The rows come from 4 hidden closed curves, with some noise, and rows from the same curve form a group. Each curve winds through 4 dimensions. The rows are also pushed far along 2 directions, which tell nothing about the answers.
Known rows, each followed by its group:
[  0   5 -13  -7 -12  -9   7  -1  -3] | memi
[-1  0 -3 -5  2 -8  2  5  8] | momav
[  2   5   6   6 -12  -8   6   5  -1] | momav
[ -2  15  -6 -30  -7   1  -4   6  -8] | momav
[  6  11  -4 -11 -14  11  -1   2 -24] | momav
[-10  14  49  11   1   1 -10  30   8] | memi
[-12  -7  30  29  10  -6   8  20  27] | memi
[-7  3 24  2  8  6 -6 12 11] | tomo
[  0 -12   2  17  16   1  -6  -2   5] | zol
[-2 -2 14 15  2 -8  3 14 13] | zol
[-11  39  39 -25 -20  16 -23  21 -30] | zol
[-9 -4  1 -2  9  0 -2 -7  2] | memi
[ -5  22  -7 -27 -25   2   7   0 -19] | momav
[ -1  -9 -18  11   6   1  10   4  -5] | tomo
[-12  16   4 -15  -8  11   5  12 -17] | tomo
[ -8  17  22 -22   4  19 -17   7 -18] | memi
[ -8   3  29   9  12  13 -16  11  -2] | zol
[  7 -24 -47  15   8 -12   5 -11  12] | zol
[ -3  -8 -25  -6   8   5   6   0   5] | tomo
[-5 -8 -3  9 13  6  3 13  6] | tomo
[ 0 -5 22 24  3 -7  3  3  7] | tomo
[  1   2 -11 -18   4  10  -7  -8 -10] | tomo
[-1  3 15  9  2  7  6 20  0] | memi
[-10  -5  -8   5  -2  -6  18   0  11] | memi
[ -6  10  10  -3 -12   2   7  -1  -8] | momav
[  3  -9 -16   8   0  -5  15  -1   2] | memi
[  1 -24  16  44  24  -4   3  12  28] | momav
[  3   4   5   1   0   4 -15   0 -15] | zol
[  4   2   8   9   1   2 -17   6  -9] | zol
[-10   8   0  -9  -9  -1   5   3  -1] | zol
[  4  -9 -13  10   6   7   5   2   0] | momav
[ -4  29   0 -34 -27   9   1  10 -25] | momav
[ -3  16   4 -20  -9  14   3   6 -23] | memi
[-6  3  9 -9 10 14 -8  4 -4] | tomo
[  5  -2  -5   8  -7 -10   6   1  -1] | tomo
[ 0 -5  1 12  1 -9  6  8 14] | zol

New rows. What belongs after each?
[ -2   6  41  13  11  15 -14  24   0] | momav
[-2 -3 25 22  7  3  9 17  7] | memi
[-9 -4  2  8  3 -3  1 -4  3] | zol
[  5  -8 -17  11  -3 -10  -3  -9  -2] | zol
[ -8   8  -4 -15  -2  11   4   0 -17] | tomo
[ -8  18  31 -11  -6  -2  -4  12  -1] | momav
[-12  12  21 -11   2   7 -10   1  -7] | memi
[  3 -14  -3  16  14  -5  -6   0   9] | memi
[-4 -3  4 13 -4  0 11 -1  1] | momav
[ 2  5 11 -7 -2 -3 -7 -4  7] | tomo
[-3 -4  6 19  0 -7 10 14  9] | tomo
[-5 -5  0  3 10  0  1  3 15] | tomo
[ -9  11   7  -9  -4  10 -15   5 -12] | zol
[-4 -2 -1  3  5 10  3  2 -2] | momav
[-6 18 48  2 -7 -3 -7 19  0] | momav
[  3  -3 -21 -10   4   6  -7 -11 -13] | zol
[ 2 -1  9 11  0 -4 -7 -1 -4] | zol
[  0  -2   6  11  -3 -14   0  -1   7] | memi
[  3 -22  17  36  24  -6  -2   1  26] | tomo
[-9  5  9 -6 -3  1  3  2  4] | tomo
[ 2  6 12 -3  0  1 -1 12 -1] | zol
[ 9 -6 -5  2  6  0 -6 -3  1] | tomo
[ -8  -3  14  15  11   5 -11  10   6] | zol
[ -9   0 -10 -12   2  -4   9   0   9] | momav
[  4  -8 -29  -5   4   1  -4 -14 -10] | zol
[ -7  10  14  -9   2  -1 -18   6  -1] | memi
[-10   6  -1 -16   1  -3   4   4   5] | momav
[ -2   7  14   3   3   8 -19  16  -7] | zol
[ 1  4 14 10 -2  7 -2 16 -1] | momav
[-8  7 25 -6 11 11 -8  8 -2] | momav
[ -9  -3   8   9   2 -10   3  -4   9] | memi
[  5   3   0   7 -10   2   4   7  -7] | momav
[ -1   7 -11 -18  -9  -8   4  -2  -3] | momav
[  2   0  -3  -2  -9 -11   5  -9   3] | tomo
[ -8   3  -2 -12   1  -7   5   3  10] | momav
[-7  1  2  1  2 -6 -4  9 10] | memi
[  7   3 -10  -3  -8   5   1  -5 -16] | momav
[-3  3  1  5 -9 -9  2  4  2] | zol
[ -9  11  14   0  -6   3 -10   7  -7] | zol
[ -6 -12 -47 -14   1 -13   7 -28   4] | memi
[ -2 -12 -29   5   7  -2   1  -2   7] | zol
[  1 -11   0  15  14   1  -7  -3   2] | zol
[ -9 -12 -14   4   7  -9  14  -4  18] | momav
[ -6   3 -23 -13 -11   1  14  -8  -8] | momav
[  4 -11  -1  11  11  -6   5   3  11] | zol
[ 0 -4  1  4  8 -4 -1  9  9] | momav
[  1  20  47   4  -7  19 -13  19 -23] | momav
[ 3  0  7 -2  0 -3 -4 -9  2] | tomo
[ -3   3  15  15   1   0 -16  11  -3] | zol
[ -6  -2  -5  -1   0 -10  -3 -11   5] | memi
[-13  21  48 -12   4  11 -12  20  -2] | momav
[ -4  -5 -24  -7  -5 -14   2 -18   2] | memi
[ 0 -4  2  5  8 -4 -1  9 10] | momav
[ -4   2  23   9   4  -9 -15   1   6] | memi
[  0 -16   5  24   5 -19   9  -8  27] | tomo
[-11   8  32  10   3   6 -13  12  -1] | zol
[ -8  14  14  -7 -15   4   6   6  -8] | momav
[  2  -9 -12   5   5 -12   6   0  13] | momav
